The rows of a group lie close to one hidden flat surface of 5 dimensions, which may be shifted away from zero. Surfaces can cross.
Known rows, each followed by its group:
[-31 -11  25 -56  29  16  27 -12  11]
Q_207
[  9 -60 -20  -9  -7  26  22  35  29]
Q_249
[-41 -19  21   1   5  24  36   9  15]
Q_843
[-40  -1 -31  -2 -16  12  -5  44  -4]
Q_144
[-10   9  30  -6  23  33  39 -42   2]
Q_249
[ 37  54  -6  42 -43  10 -25 -25 -20]
Q_618
[-23  55  25  39 -26   0  32  -3 -16]
Q_207
[ 39 -18 -12   2 -13   7  20   4  26]
Q_253
[-27 -33  10   8  54 -14  37 -14  31]
Q_618
[ 40  10 -11 -24  -8  33   3   1 -19]
Q_618
[ 16  40   7  46  -1   5   5 -33 -18]
Q_207
[-26  39  55 -45 -27  19  -6 -23 -20]
Q_204
[ -4  15  31 -20  10  16   0 -24 -21]
Q_144
[-19  18  22  26 -54  57   5 -14  -2]
Q_843
[ 14 -26 -10 -58  28  29  25  18  -1]
Q_618
[-26  10  38 -22   5  26  -9 -32 -13]
Q_253
[-19 -48  21   1  24 -52 -13  28   7]
Q_249
[ 49   5  32  37 -25 -37 -22 -38  21]
Q_144
[-58  -4  49 -51  32   9  17 -15  -9]
Q_253
[  5  33 -10 -33 -11  57  15  -7 -18]
Q_249
[-24 -51   1   6  -2  39 -19  -7  14]
Q_253
[ -6  36  20 -35 -51  26  -7 -10   0]
Q_207
[-24  12  23  27  32  -6  23 -28  -5]
Q_249
[ 68  -1  -9  37   6   7 -17 -47   4]
Q_204
[ 18  23   0 -13 -26  -3 -18  11 -32]
Q_618
[ -7 -27   8   0  41 -23  33  -4  16]
Q_843
[-15  45 -13   8  14  51  58 -16  -3]
Q_253
[ 37  19   9  18  10  -6  -2 -45   0]
Q_843
[ 10  20   0  17  29  54  40 -53   2]
Q_204
[-78   1 -18  33  -1  18 -30  21 -33]
Q_253
[-54  38  -4  26 -10  13 -29   4 -43]
Q_253
[ 28  19  22 -22 -13  32  41 -13  -4]
Q_204
[ -6 -33 -38  40  32   4  -3   3  11]
Q_204
[ -4 -26 -26  29  -3   9  17  28  18]
Q_843
[ 14 -43  -4   6  43 -35 -16   3   0]
Q_207
[ 12  27  -3  21  31  51  25 -67  -1]
Q_204
[  4  11 -14  18 -33   0 -27  10 -10]
Q_144
[ 10  33  -2  24  -8  28 -23 -46 -13]
Q_204
[-14 -32  45 -27  40 -29   5 -18  16]
Q_618
[  5 -16   5  18 -14 -47 -27  26  -5]
Q_207
[ 47 -22 -14  46  13   3   7  -2  -6]
Q_144
[ 29 -15 -11  39  15 -29 -25  -5 -10]
Q_207
[ -2  20 -12   1 -11 -39 -42  30 -39]
Q_249
[-25 -16  16  11  29 -33   4   4  -4]
Q_249
[ -9 -39  -3  12 -25 -14 -17  35   9]
Q_843
[ 42 -35  -3  20  10 -17 -30  19 -32]
Q_144
[-22 -16  10 -49  16  22  22   9   3]
Q_843
[ -3 -18  31  38  16 -51 -21 -37  27]
Q_618
[ 26 -27   6   6   9 -14 -23  12 -25]
Q_144

New rows. What belongs after each?
[ -7  -6  11  24  12 -28   4   9  -9]
Q_207
[ 13 -28 -47  54  33   7  -5  -7  14]
Q_204
[-13  -2  36 -14  10   8  19 -24   1]
Q_843
[-30  21   0 -28   0  55  49  -8  13]
Q_207
[ 21 -34  -4  36   9 -42 -10  10  14]
Q_843
[ 51   7  -4  24  -2  22   3 -42  -1]
Q_204
[  1  24  -7  18 -32   9 -12 -10   2]
Q_144
[ 47 -16  11  31  44  20  35 -30 -15]
Q_144
[-22  -1  25  40 -27  24  17 -13  10]
Q_843
[ 17   8  -1 -39   2  30  19   9 -19]
Q_618
[ 32 -24 -34 -56  63 -26   8  13   6]
Q_843
[  2 -35   9 -22  11   0  17  11  26]
Q_253
[-48  32  36 -10  46 -27  11 -19 -30]
Q_249
[ 25 -17   7 -28 -22  15  58  43  15]
Q_204
[  5 -49 -36 -52  12  26  -9  19  27]
Q_207
[-13  26 -30   8  -7  49   9   9 -23]
Q_144
[ 26 -14  -2 -27 -27  26 -13   3  -2]
Q_249
[ 14 -14  -2 -39  20  21  23   4  -2]
Q_618
[ 13  -5   9 -42 -33   2 -50   9 -12]
Q_843
[ 26  10  17  16   8  -8   0 -34   4]
Q_843
[ 18   6  -5  44   2  40  32 -37  15]
Q_249
[ 15   4  27  -8  35 -15  17 -38   4]
Q_843
[ -6 -14   4  23  21 -18  12  -9  21]
Q_618
[ -9  -8  50 -52  13 -11   6 -15   4]
Q_253
[ 13 -28  -4  24   3 -36 -21   6  11]
Q_618
[  5 -37  -7 -17  19 -27  -6  25  12]
Q_843
[ 16 -17 -24 -11 -23   6 -23  17  12]
Q_207
[ 42 -26 -32  67 -13 -19   1  14  20]
Q_144
[ 15  -1  53 -57 -18  -3  18   6  -1]
Q_204
[ 39  10  10  15   2  16 -12 -29 -25]
Q_144
[ 48  -5  45 -18  15 -12 -25 -56  -8]
Q_204
[ 58   2 -10  12 -57  26 -40 -11  -5]
Q_249
[ 51 -30   1  35  29   2  18 -15  -8]
Q_144
[-17 -22 -14  20 -15  22  22  26  15]
Q_843
[ -9 -39   0 -11  38   5   9  27 -27]
Q_144
[  7  46   0  25 -12 -28 -40 -14 -42]
Q_249
[ 33 -17 -16   3  53 -32  17  -8  14]
Q_843
[-30  -1  21   7  -5 -21  15  19  -4]
Q_207
[-15 -12  26  -7  -7  15 -32 -17  -7]
Q_253
[-21 -18 -12  30  39   4  49  -5  27]
Q_618
[ 13 -21  -3 -42  -7   2 -27  -1  11]
Q_207
[ 29 -37  -6   2  30  12 -15  19 -51]
Q_144
[ -5   8  11 -34   6   6  11  12 -18]
Q_618
[-23  24 -38  29   3  25  31  20  -9]
Q_253
[ 12 -22 -13  21  21 -12  13   5  16]
Q_843
[ 11  11  44   0   4 -27 -22 -27 -21]
Q_207
[-25 -13 -10   8  32  10   1 -10   3]
Q_204
[ -2  -8 -26  13  21  20  29   1   9]
Q_207
[-50  29   0 -15 -18  21  11   6   4]
Q_144
[ 10 -45  -9  24  25 -15  17  26   3]
Q_144
[-22   9  68 -20 -29  13 -18 -28  -8]
Q_843
[ 18 -15 -22  52  -1  -8  12   3  11]
Q_843
[ -3  29  -9  33  10  28 -22 -49 -12]
Q_204
[-21  -7  19   9   5 -34   6  20  -6]
Q_207
[-22  -1  17 -30  -4  30  46  16   3]
Q_204
[-16 -11  -4  21 -15 -19   7  40   3]
Q_207
[-10  45  13  -4 -42  33   1  -9 -17]
Q_204
[-59  -3 -20   9  21  20  32  29  -5]
Q_253
[-36 -28   5   5  12 -32  20  40   7]
Q_207
[-20   3 -18  -3  19  40  64   6  16]
Q_253
[ 54 -25  -8   9  -7   0  15   4   8]
Q_204
[ 23   1  -1  -6 -14  -9 -19   1 -11]
Q_618
[ 35  28  -4  19 -43  27   4  -9  -9]
Q_204
[-18  -8  -9  18  20  29  57  -4  18]
Q_843
[ 16 -13  16   4  16 -29  -9 -12   1]
Q_843
[  2 -25  17 -34   2  29  18  -7  14]
Q_249
[-24  17  23  -7   5  53  12 -43  -4]
Q_253
[-33 -15 -48  45  41  28  14 -12   9]
Q_204
[-35  40  -3 -47  18  16  10  12 -39]
Q_249
[ -6   4  10   2  29  31  40 -21  -7]
Q_144
[-25 -14  45 -23   0  30 -28 -37  -7]
Q_253
[ 11  43  25 -11 -18  31 -26 -39 -40]
Q_144
[-28   8  12  10 -13 -14  17  23  -1]
Q_207
[ 18 -20 -55  -2  21  13  24  29  14]
Q_843
[ 14  14 -28  20 -24  22   0   6   4]
Q_207
[ -7  13  17   1 -13  36  13 -20  -2]
Q_843
[ 28  23  -4  43  -6   3  -3 -22 -11]
Q_207
